The rows are grouped in 3 ways, from coarse to fine. Each group lies inside one group of the grouping before and may be the whole of it. The rows also spread widely along 11 directions, which tell nothing about the answers.
Known rows, each followed by its group in each grouping:
[ 1.70  3.27  1.73 -1.11 -0.18 -2.53 -0.79  3.47 -1.07  1.35  3.74 -0.47
  1.76  3.69  2.39 -0.69 -1.17  1.06 -3.82  2.03  1.12 -3.70] : Piviz z_858 Nof
[ 0.40 -3.03 -0.34 -1.78  0.58 -0.88 -3.46 -0.64  0.63  1.40 -0.14  0.92
 -2.77  0.79 -1.66  0.81  3.34  0.38  1.78 -0.93  4.59 -2.11] : Beled z_506 Panep
[-2.50 -1.85 -2.12 -2.06  2.12  3.76 -2.42 -1.84  1.63 -0.90  2.16  1.72
 -5.60 -4.91 -0.33  1.17 -1.54  0.92  2.35 -4.27 -0.38  3.28] : Piviz z_858 lomor
[-0.93 -0.62 -1.27  1.71  0.63 -2.05  2.92 -2.17  1.67 -0.65 -0.44  4.09
 -2.23 -0.59  2.08 -0.03 -0.56 -2.59 -2.65  0.38  2.84 -3.17] : rizor z_795 Fotef
[-1.81 -2.30  0.01  1.47 -1.43 -0.70  0.50 -0.85 -0.79  1.97 -0.58 -0.24
 -1.08 -3.41 -0.24  0.51  2.77 -0.58  2.21  3.37  5.05 -0.08] : sab z_523 Magam
[-4.85  0.85 -1.13  0.82 -2.70 -1.07  0.26  0.89  2.53  3.46  2.96 -1.99
 -3.30  1.20  1.25 -2.07 -7.55  1.30  2.06  0.56 -3.54  0.80] : Piviz z_81 Pebor
[ 0.24  0.53 -2.01  1.74  1.17  2.57  0.65  0.73  0.16  1.08  0.40  3.42
 -2.97  1.55  0.61  1.37 -2.68  1.51  2.66 -2.60 -0.95  0.71] : rizor z_301 zave
[ 3.75 -0.75 -0.05  0.86  0.66  1.94 -0.74  2.67  0.26 -0.49  0.10  0.20
  2.84 -0.36 -0.84  2.33  1.95  0.52  1.64 -2.77 -4.78  0.01] : rizor z_795 Valo
[ 0.40 -1.08 -0.89 -0.05  0.30 -1.74  8.29 -0.86  1.09 -1.23  1.59  4.64
  1.64  1.80 -1.70  3.07 -2.66  1.69  1.48 -1.71 -2.16  2.10] : Beled z_368 kuni
[-1.91 -0.47  0.88 -2.28 -1.31 -0.31 -1.52  2.87 -1.10  1.49  4.49 -1.61
  0.53 -1.97 -2.93  0.83  0.91  2.86  2.29 -0.67 -1.23  3.80] : rizor z_301 paro
[ 0.57  0.50  0.84  0.03  2.77  3.98 -4.98  1.55  2.84  1.77  0.89  1.45
 -1.51  2.34  1.45 -0.78  1.60 -0.82 -1.35 -2.24 -3.48  0.36] : Piviz z_81 Divem
[ 0.07 -1.87 -1.14  1.69  0.15 -0.78  1.37 -1.59  1.36  1.65 -1.71  2.25
 -1.94  1.60  0.05  0.26 -0.14 -1.13  1.90 -0.09  1.64 -1.75] : Vebo z_519 Zinu
[ 1.89 -1.14 -0.42 -1.23  0.20  0.10 -1.49  0.76 -0.13  1.33  0.61  2.04
  0.72  1.34 -2.03  2.22  3.80  0.39  1.25 -0.30  2.79 -0.20] : Piviz z_81 Bapu
[-0.25  1.23 -0.36  1.43 -2.72  1.55 -0.83  0.42 -0.60 -2.31 -0.65 -2.68
  2.27 -7.03  1.88  1.27 -3.36  0.63  1.38  1.50  0.53  0.61] : Beled z_506 dumit
[-2.77 -2.27  2.30  0.03 -2.86 -2.03 -1.69 -0.88  4.22  0.54  0.17 -1.78
 -0.23  1.55 -0.49 -0.96 -3.53  0.16  1.14 -0.90 -1.93 -0.23] : rizor z_795 Lov
[ 0.05  0.09  2.27  2.67 -1.42  1.43 -2.56  2.80  2.33  2.77 -0.31 -3.55
  2.11  0.23  2.59 -1.81 -1.30 -0.78  0.06  1.70 -4.96 -0.59] : sab z_523 dap
[ 1.03 -0.62  1.93  4.02  0.03  2.06 -0.37  2.53 -0.19  2.12 -1.05 -3.71
  3.05 -1.11  0.49 -0.56  1.94  0.89  3.96  0.44 -7.12  0.74] : Vebo z_64 Tuto
[-3.74 -2.12  1.90 -0.87 -0.95 -2.34  3.31 -1.19  2.32  2.41  2.28  3.02
 -1.19  3.96 -1.75  0.04 -0.24  1.31  1.60  1.34  2.84  2.96] : sab z_42 zizul
[ 0.31  3.47  0.86 -0.54 -3.87 -0.66 -1.76  5.74  0.17  4.22  3.20 -3.63
  3.66  3.39  1.00 -0.82 -4.17  2.12 -0.25  2.73 -2.86  0.04] : Piviz z_858 vusa
[-0.91  1.34  1.85 -1.01 -0.61 -1.20 -1.19  1.72 -2.02  0.94  3.49 -1.35
  1.01 -1.21 -0.34 -0.26  0.83  1.46 -0.44  1.68  2.06  0.23] : Vebo z_64 Vadip
[-2.47 -1.04  2.21  1.05 -0.85 -1.61  1.65 -1.29  2.43  0.29  0.16  0.50
  0.80  0.16  0.69 -0.58 -1.42 -0.58 -0.17  1.21 -0.29  0.70] : Vebo z_504 romes
[ 0.01  0.34  0.33  0.96 -0.69  1.17 -3.49 -0.13  4.00  0.75 -1.19  0.38
 -1.22  3.35  2.01 -1.08 -5.92 -0.80 -0.60 -2.11 -1.44 -1.79] : Vebo z_64 bobib
[-4.07 -2.44  3.09  1.21 -0.73  0.19  2.01 -1.52  2.99  2.83  0.39  3.01
 -0.84  3.91 -0.86 -0.01  0.20  0.77  2.39  1.84  1.85  3.92] : sab z_523 mib
[ 0.44 -3.00 -1.88 -2.91 -4.28  0.03 -3.14  2.64  3.78  4.08  0.48 -1.67
  1.83  0.08 -4.00  1.98 -0.68 -0.34  2.70 -0.57  0.02  2.56] : sab z_254 zopev
[ 2.37 -0.27 -0.41  1.71 -0.22 -1.97  4.25  1.17 -0.37  0.88 -0.14  2.47
  2.66  1.12  0.64  1.15  2.14 -0.80 -0.73  2.61  2.19 -2.12] : sab z_42 Sol
[ 1.65  1.16  2.61 -0.36 -2.58  0.38 -3.20  0.78  2.27 -1.10 -1.20 -0.63
  4.64  0.94  1.09  0.81 -2.18 -0.96 -2.17  0.43  0.91 -0.04] : Vebo z_519 vibis
[ 5.25 -0.02  1.99  0.05  1.53  2.90 -8.16  2.48  2.11  0.62 -1.60  0.43
  0.27  4.68  2.14  0.15  1.12 -0.82 -1.42 -2.33  0.76 -4.27] : sab z_204 sez
[-0.43  1.34 -1.22 -1.37  0.31  0.49  1.00  0.55 -1.86 -1.54  3.98  0.44
 -1.73 -3.49 -0.44  1.58 -4.48  2.82  1.47 -2.85 -0.28  1.23] : Vebo z_64 Tuto
[-2.76 -0.62  0.31 -2.35 -4.53 -1.35 -6.53 -0.01  3.79  1.94  0.30 -3.48
  0.48 -2.67  0.00 -1.17 -1.86 -2.07 -1.94  2.49  3.73 -0.58] : Piviz z_81 Bapu
[-3.84 -2.80  4.31  1.55 -0.55  0.77 -3.95 -2.78  4.50 -0.49 -1.50 -1.37
 -1.62 -1.73  2.48 -2.29 -0.57 -1.80 -0.04  0.82  1.02  0.48] : sab z_204 sez
[-1.18  0.67  1.17 -0.35 -2.01 -1.28 -2.20  3.61 -0.99  3.63  3.02 -3.22
  0.80 -0.91  0.26 -1.36  1.49  0.68  0.00  3.64  1.28 -0.42] : sab z_204 sez
[-0.98  1.65  0.30 -0.53  1.74 -1.21 -0.26  3.18 -0.63  3.01  4.48 -1.70
 -0.84 -0.72  1.08 -2.54  1.41 -0.41 -2.94  0.83 -3.76 -1.13] : Vebo z_64 Tuto
[ 0.10 -2.31 -1.03 -2.11 -1.09 -1.00 -3.22 -0.07  2.16 -0.11  1.04 -2.38
 -1.44 -2.53 -1.34  0.20 -2.85 -0.04  1.15 -3.41 -1.52 -1.37] : Vebo z_64 Tuto
[ 0.66 -1.41  2.10  3.01  0.56  0.16  1.01  0.30 -1.01  0.35 -0.09 -0.21
 -0.12  0.55  0.89  0.49  1.27  1.94  4.02  0.57 -0.09 -0.96] : sab z_204 sez
[ 0.64 -1.70  2.17  0.26  1.15 -0.83  0.86  0.21 -1.93  1.17  1.93  1.92
 -1.69  3.62 -1.16  1.41  1.56  3.13  3.41 -0.50  2.87 -0.61] : sab z_523 Magam
[ 0.70  0.32 -1.48  2.13 -0.11  1.17  0.79  2.67 -1.98  2.92  0.07 -0.75
  1.08 -2.39  0.28  0.48  3.69  0.42  2.16  2.82 -0.49  0.04] : Beled z_506 Panep
[-0.46 -5.11  0.02 -2.66 -3.07  0.12 -4.95 -2.10  6.59 -0.59 -1.65 -0.46
 -0.90 -0.03 -2.08  1.45 -4.14 -1.10  2.30 -3.85  1.24  0.84] : sab z_204 sez
[-2.72 -0.07  2.35  0.96  1.79 -2.38 -3.11 -1.98  1.67  1.17  0.54  0.97
 -4.16  1.29  3.82 -3.45  2.15 -2.73 -4.16  2.62  4.63 -5.21] : Piviz z_81 Divem
[-3.04 -1.11  0.12  1.52 -0.62  0.11 -0.83 -0.89 -0.07  2.87 -0.43  0.40
 -2.46 -0.89 -0.35 -0.64  1.30  0.13  2.94  2.11  3.78  0.66] : Vebo z_64 bobib
[-0.22 -1.54 -0.31  0.04 -0.54 -1.49  0.15 -0.24  1.83  0.77  0.48  0.42
 -0.97 -1.18  0.94  0.02 -0.48 -1.58 -0.75  0.53  1.77 -1.87] : sab z_254 zopev
[-1.64 -3.29 -1.78  0.74  0.55 -1.21  5.44 -1.71  0.94  1.27  0.45  2.42
 -0.92 -2.06 -1.30  1.38  2.53 -0.44  2.86  0.68 -0.22  1.75] : Piviz z_858 lomor
[-0.51  4.25 -0.08  2.51  0.22  1.58  1.04  2.70 -2.39  2.42  2.29  0.52
 -1.26  1.91  2.64 -0.69 -3.16  2.34  0.80  1.43 -1.15  0.03] : Vebo z_519 vibis
[-3.66 -1.58  1.28 -1.20 -2.19 -3.57 -1.68 -0.17  0.93  2.63  1.87 -2.63
 -0.75 -1.41 -1.14 -1.98  0.83 -0.61 -0.11  2.50  2.81 -0.65] : Vebo z_64 bobib
[-2.88  0.67  2.12 -0.02 -0.08 -1.52  1.03  0.19 -2.14  0.34  3.88 -0.09
 -2.92  1.37  0.21 -0.36 -2.58  4.62  3.02  0.43  1.93  0.26] : Beled z_506 Panep

New rows. What belongs after each?
[ 1.33 -2.73 -2.05  1.46  3.26  0.68  1.88  0.43 -1.25  1.04  0.88  2.25
 -2.66 -1.90 -1.16  1.61  5.67  0.13  2.97 -2.30 -2.34 -1.05] : rizor z_795 Valo
[ 1.57 -1.68  2.03  3.02  1.97  1.17  0.19  0.01  0.06 -1.49 -0.98  0.83
  0.80 -0.02  0.97  0.78  1.90  0.46  2.06 -1.99 -3.34 -0.56] : rizor z_301 paro
[-2.76  0.48  1.81  1.73  0.62 -0.58 -0.24  0.66 -1.11  3.62  2.05  0.99
 -2.52  2.95  0.72 -1.39  2.38  1.62  1.96  2.83  2.34 -0.51] : Piviz z_81 Divem
[ 3.45 -1.57  0.56  3.16  1.54  0.55  1.12  0.53 -1.35 -0.36 -0.82  0.26
 -0.58  1.08  1.43  1.34  0.00  1.47  3.27 -1.59 -1.53 -3.43] : sab z_523 Magam
[ 1.23 -0.02  1.84  1.19  2.25  0.59  0.90  1.06 -0.44  0.53  1.11  1.28
 -0.65  3.60  0.38  0.47  0.11  2.78  2.19 -1.58 -2.75 -0.85] : Beled z_368 kuni
[-0.11  1.88  0.87  3.85 -0.26  0.09  1.74 -0.23 -0.87 -0.07 -0.87  1.06
  0.47  0.01  2.99 -0.39 -2.36  0.04  0.21  2.13  1.62 -1.85] : Vebo z_64 bobib
[-2.44  0.33 -0.54 -0.68 -0.40  1.30 -1.63  0.34  2.29  1.04  1.21 -0.29
 -0.41 -4.23  0.85 -0.67 -1.07 -1.78 -2.01  0.59 -0.66  1.96] : Vebo z_504 romes
[-2.66  0.48 -1.06  0.22 -2.08 -1.19 -1.02 -0.72  2.16  1.56  0.90 -0.74
 -3.37  0.55  1.67 -1.48 -6.33 -0.24  0.17 -0.15  0.36 -1.43] : Vebo z_519 vibis
[-1.95  0.44 -2.99 -1.45  0.17  1.42  1.14  0.24 -0.50  1.53  3.41  2.65
 -4.28 -0.08 -1.40  1.57 -3.91  2.64  3.20 -2.81  0.34  3.04] : Vebo z_519 vibis
[ 1.11  0.03  2.07 -1.09  2.29 -0.39 -1.55  0.40 -0.04  0.17  1.56  2.01
  0.51  0.88  1.14 -0.01  4.73 -0.87 -3.10  1.15  2.84 -1.60] : Piviz z_858 lomor
[-2.44 -4.47  2.46 -0.17  1.14 -2.59  0.66 -3.76  4.58 -1.98 -0.55  1.15
 -0.34 -3.08  0.12 -0.91  3.80 -3.85 -3.00 -0.70 -0.51 -0.78] : rizor z_795 Lov
[-1.20 -2.34 -0.29  0.00 -1.11  2.00 -1.66 -0.13  1.69  0.38 -0.09  0.89
 -0.84 -0.73 -2.24  1.94 -1.39  1.50  4.40 -2.71 -0.83  3.53] : rizor z_301 paro
[ 4.86 -1.31  1.29 -3.36 -0.09  3.32 -4.03  1.02  1.19 -4.80  0.15  0.03
  6.10 -4.15 -3.03  4.61  0.74  0.76  0.10 -5.34 -1.63  3.37] : Vebo z_64 bobib
[-2.35 -0.34 -2.31 -3.62 -1.24 -3.13  2.56  2.70 -0.37  4.65  5.20  1.32
  1.22 -1.72 -3.59  0.63  5.45 -0.90 -1.94  3.55  2.41  2.69] : Piviz z_81 Divem
[-1.26  0.10  2.53  1.16  4.39  3.36 -3.63 -0.58  0.68 -0.12  1.40  1.07
 -4.47  0.76  1.99 -1.70  0.14  1.08  0.62 -3.08 -2.43  0.04] : Vebo z_64 bobib
[ 0.39 -1.00  2.64  1.23  0.86 -0.66 -3.41  0.70  1.89  2.61 -0.75  0.05
 -0.37  2.72  2.42 -2.00  3.46 -2.50 -2.91  2.55  2.32 -3.88] : sab z_523 mib
[-2.30 -2.48 -1.19 -0.26  0.47 -2.84  3.07 -1.36  1.70  1.40  1.92  1.62
 -2.07 -0.49 -0.70 -0.17  1.23 -1.03  0.33  0.16  0.05 -0.66] : Piviz z_81 Divem
[-3.39 -0.05 -1.70 -1.51 -2.96  0.35 -2.83  1.14  4.90  4.02  1.36 -0.35
 -0.87  0.73 -0.33 -1.01 -3.48 -1.67 -1.00  0.78 -0.86  2.05] : Piviz z_81 Divem
[-2.03 -2.61  1.43  0.45 -3.94 -0.16 -1.77  0.21  2.38  3.60 -1.61 -0.75
  2.43 -0.40 -1.58  0.68  2.12 -1.10  1.93  4.09  4.45  2.18] : sab z_523 mib
[-1.01 -0.02 -2.79  0.03  1.26  2.72  2.72  0.38  2.32  2.71  0.58  4.98
 -1.61  1.03 -0.97  1.59 -0.31 -0.09  0.72 -0.82 -1.01  3.66] : Beled z_368 kuni
[ 2.71  0.46  5.27 -1.59  2.22 -3.06 -3.57  1.77  2.04 -0.06  2.24  0.53
  2.96  6.42  1.60 -1.57  3.96 -1.50 -6.26  0.22 -0.80 -4.41] : Piviz z_81 Pebor
[-2.87  2.52 -0.91 -1.66  1.37  1.21  0.15  1.05  1.53  1.33  4.06  1.53
 -1.63 -2.62  1.70 -1.41 -1.23 -1.74 -4.85  0.13 -1.97  2.76] : Vebo z_519 vibis
[-0.99 -0.81  2.80 -0.26  0.92  0.60 -1.07 -0.95  2.27  0.77 -0.11  3.31
  0.47  2.60 -0.19  0.41  2.04 -0.57 -0.86  0.34  2.46  1.62] : Vebo z_504 romes
[-0.58 -4.00 -0.23 -0.28 -0.29 -0.07 -2.45  0.28  1.17  0.93 -0.47 -2.43
  0.52 -5.50 -1.88  0.46  5.26 -1.58  1.83 -0.59 -1.37  0.73] : rizor z_301 zave
[-2.17 -1.25  1.09  1.25 -2.50 -0.73  0.03  0.19  0.50  0.66  0.85 -2.79
  0.06 -3.22  0.91 -0.23 -2.78  0.78  2.14  1.57  0.19  0.19] : sab z_523 mib
[-1.72 -0.51 -1.56 -0.18  0.71  0.35 -3.10 -0.28  4.94  1.79  0.28  0.10
 -2.28 -1.59  2.48 -2.16 -0.83 -4.34 -4.08 -0.17 -2.27 -1.51] : Piviz z_81 Pebor
[-1.11 -2.14  0.52  0.34  1.08  0.00 -1.67  0.90  2.93  4.36  0.45  0.87
 -3.07  6.08 -0.57 -1.43  0.86  0.79  2.22 -0.99 -2.36 -0.68] : Beled z_506 Panep
[-0.85 -0.92 -0.23  1.27 -0.19 -0.08  1.20 -2.53  0.69 -2.59 -0.59  1.48
 -0.31 -4.35  1.35  1.29 -0.77 -0.87  0.30  0.18  2.64 -0.64] : Piviz z_81 Divem
[ 1.88 -3.10  1.40  1.57 -0.80 -2.26  1.64 -0.30 -1.00  0.40 -1.14 -0.27
  1.98  1.66 -2.25  1.64  2.39  1.58  4.71 -0.19  0.94 -1.72] : Vebo z_64 bobib
[-2.40 -2.23  3.08  1.53 -0.60 -0.80 -3.64 -2.76  3.88 -0.11 -1.63 -0.31
 -3.58  2.32  2.66 -2.29 -3.06 -0.48  0.71 -0.07  2.91 -3.06] : sab z_42 Sol
[-0.10 -1.48  0.41  1.80 -0.42  0.75 -1.42 -2.67  1.74 -1.83 -2.81  0.44
 -0.83 -3.09  2.68  0.56 -1.18 -1.49  0.87  0.11  2.90 -2.28] : Piviz z_858 vusa
[ 0.05 -2.13  2.30  0.61 -2.45 -1.75 -0.10 -0.49 -1.03 -0.15 -0.43 -0.37
  1.79 -1.00 -1.08  1.65  1.86  1.30  3.30  2.51  6.16 -0.35] : sab z_204 sez
[ 0.80  0.48 -1.32 -2.09 -0.05 -0.20  0.35  0.55  1.68 -0.35  1.97  2.88
 -0.66  2.19 -0.15  1.50 -3.75  0.89 -1.05 -2.26  0.66 -0.11] : Beled z_506 Panep
[ 1.40  0.14  0.53 -1.08 -0.65  1.36 -2.87  2.59  1.79  3.24  1.11  1.32
  0.78  3.86 -0.30  0.69  0.07 -0.13 -1.07  0.25  1.18  0.61] : sab z_523 Magam
[ 1.24 -1.20  1.05 -0.55 -1.03 -2.77  0.44 -0.98 -1.79 -1.40  1.21  1.38
 -1.17  0.98 -0.02  1.98 -1.88  2.07  1.47  0.03  6.92 -3.56] : sab z_523 mib
[ 2.44  5.27  3.07  0.20  1.56  4.14 -2.38  4.76 -2.86 -0.19  3.56  0.14
  3.33  0.85  1.59  0.55 -0.25  2.94 -1.32 -0.23 -2.88  2.65] : Vebo z_519 Zinu
[-1.52 -3.87  3.66 -0.46 -1.42 -4.00 -0.38 -2.25  1.71 -0.79  0.39 -0.99
  0.02 -0.05 -0.44 -0.37  1.16 -0.06  0.98  1.07  4.00 -1.80] : sab z_204 sez
[-2.03  0.14 -0.39 -1.18 -0.05  0.00 -0.68  0.43  2.83  3.26  0.65  2.77
  0.80 -0.19 -0.33 -0.95  3.21 -3.68 -4.30  2.65  2.68  1.77] : Vebo z_64 bobib
[ 0.13  0.00  3.34  0.57 -1.38 -1.80  0.59  2.65  0.41  1.69  2.21 -1.96
  3.25  1.60  0.60 -0.61  0.19  0.65 -0.66  2.24 -1.89 -0.31] : sab z_523 dap
[ 1.91 -0.71  5.14 -0.93  1.78  0.79 -4.50  2.90 -0.17  1.25  2.97 -1.64
  0.55  4.98 -0.17 -0.57  2.02  2.97  0.73 -1.80 -2.67 -0.53] : sab z_523 Magam
[-6.33  2.69 -0.03  1.08 -1.60  2.50  0.29 -0.40  2.69  1.77  2.41  1.46
 -2.22 -1.81  2.46 -1.42 -5.59  0.01 -0.68  2.29 -0.07  4.70] : Piviz z_81 Divem
[-1.33  1.74  3.09  0.57  1.18  0.60 -2.93 -0.02  1.54  0.48  0.34  0.91
 -0.86  1.13  3.04 -1.91  0.26 -0.84 -3.61  1.97  2.12 -1.63] : Beled z_368 kuni
[ 0.57 -2.20  2.16  2.08  0.95 -1.16  0.11 -0.41  4.39 -0.16 -0.55 -0.94
 -0.42  2.86  2.62 -2.05 -2.49 -1.01 -0.44 -1.84 -5.49 -3.28] : sab z_42 Sol
[-0.21  3.45  2.72  2.84 -3.42  4.07 -7.23  3.45 -0.72  1.22 -0.32 -4.94
  1.05 -1.33  3.74 -0.97 -5.32  2.50  2.50  2.37  0.79 -0.16] : sab z_204 sez
[ 3.26 -1.61 -2.03  0.65 -1.17  0.74 -0.67  0.56  1.42  0.86 -2.09  0.66
  1.10  1.53 -1.09  2.37 -1.24 -0.15  3.15 -2.56 -1.24 -1.03] : Vebo z_519 vibis
[-1.11  1.29  0.66  1.33  0.62  4.19 -2.63  0.87 -1.73 -0.54  0.80 -1.29
 -1.49 -4.38  0.94  0.82 -1.22  3.13  3.64 -0.52 -0.58  2.18] : Beled z_368 kuni
[ 2.36 -0.96 -4.02  0.05 -2.89 -1.83  4.36  1.31 -0.37  2.78 -0.89  2.55
  3.15  0.81 -2.85  3.42  0.92 -0.66  2.28  1.53  2.75  0.34] : Vebo z_519 vibis
[-3.77 -0.93 -0.01 -1.30  0.61 -1.68 -3.49 -1.03  1.81  1.72  2.54 -2.28
 -5.97 -1.92  1.40 -3.38 -2.16 -1.02 -1.24 -0.86 -0.14 -2.26] : Vebo z_519 Zinu
[ 2.05 -0.56 -0.55  1.61 -0.78 -0.87  3.82  1.15 -1.51 -1.22  0.59 -0.66
  4.54 -3.99 -0.56  2.56  2.07  0.40  1.90  0.81 -2.46  0.43] : Piviz z_81 Pebor
[-0.06 -0.67  2.86  1.17 -0.57  0.93 -2.35 -0.41  1.32 -0.27 -0.81  0.22
  1.55  1.18  0.50  0.58  0.65  0.58  1.59  0.44  0.95  0.20] : Piviz z_81 Divem
[ 1.99  2.10  2.00 -0.53 -0.10  3.25 -2.75  1.37 -0.90 -2.10  0.32  0.79
  3.88 -3.45  1.35  2.27  1.54  0.32 -1.37  0.94  2.69  1.80] : Piviz z_858 vusa
[-0.32  0.67 -0.25  1.81  0.37  1.04  2.17  0.98  0.34  0.46  0.64  2.32
  1.57 -2.18  0.93  0.94  2.23 -1.38 -1.32  1.37 -1.00  1.36] : rizor z_795 Valo
[ 1.13  0.74 -0.94  0.36 -0.79  0.64  1.26  3.30  3.71  4.86 -0.27  2.10
  4.42  3.48  0.47  0.14  2.52 -3.11 -3.33  3.07 -2.37  1.18] : Piviz z_858 Nof
[-2.39  0.54  3.44  3.44 -3.25 -1.71 -0.93  2.42  0.38  2.22  1.16 -6.17
  1.50 -0.82  3.12 -3.00 -3.23  1.20  1.86  3.89 -3.10 -1.64] : sab z_204 sez
[ 2.05 -0.92  2.50  1.47 -1.59  2.10 -6.51  2.62  0.86  2.04 -1.78 -4.27
  1.97  0.48  0.85 -0.49  1.75  0.65  2.69  0.87 -0.67 -1.75] : sab z_42 zizul
[-1.27  0.33 -1.12  0.79 -2.23 -2.47  2.82  1.34  0.24  3.08  2.19  0.86
 -1.65  3.54  0.14 -0.19 -4.32  2.07  2.39  1.59  1.86 -1.12] : sab z_42 Sol
[ 1.62 -3.37 -0.77 -1.60  0.27  0.25 -1.66 -1.00 -0.23 -0.53  0.11  1.24
 -0.39 -1.39 -3.27  3.30  3.21  1.32  4.02 -2.52  2.75  0.17] : Piviz z_81 Bapu
[ 1.54 -2.24  2.08 -0.25  1.98 -0.82 -3.62 -0.25  0.29 -1.05  1.35 -1.48
 -3.39 -0.21  1.32 -0.40  0.12  0.96  1.11 -3.01  0.03 -4.39] : sab z_254 zopev
[-0.98 -0.44  1.94  0.51 -0.41 -1.58 -0.14  0.80  1.57  0.52  1.79 -0.13
  0.21  1.57  0.68 -0.67 -0.34  0.09 -0.81 -0.17 -1.99 -1.04] : rizor z_795 Valo
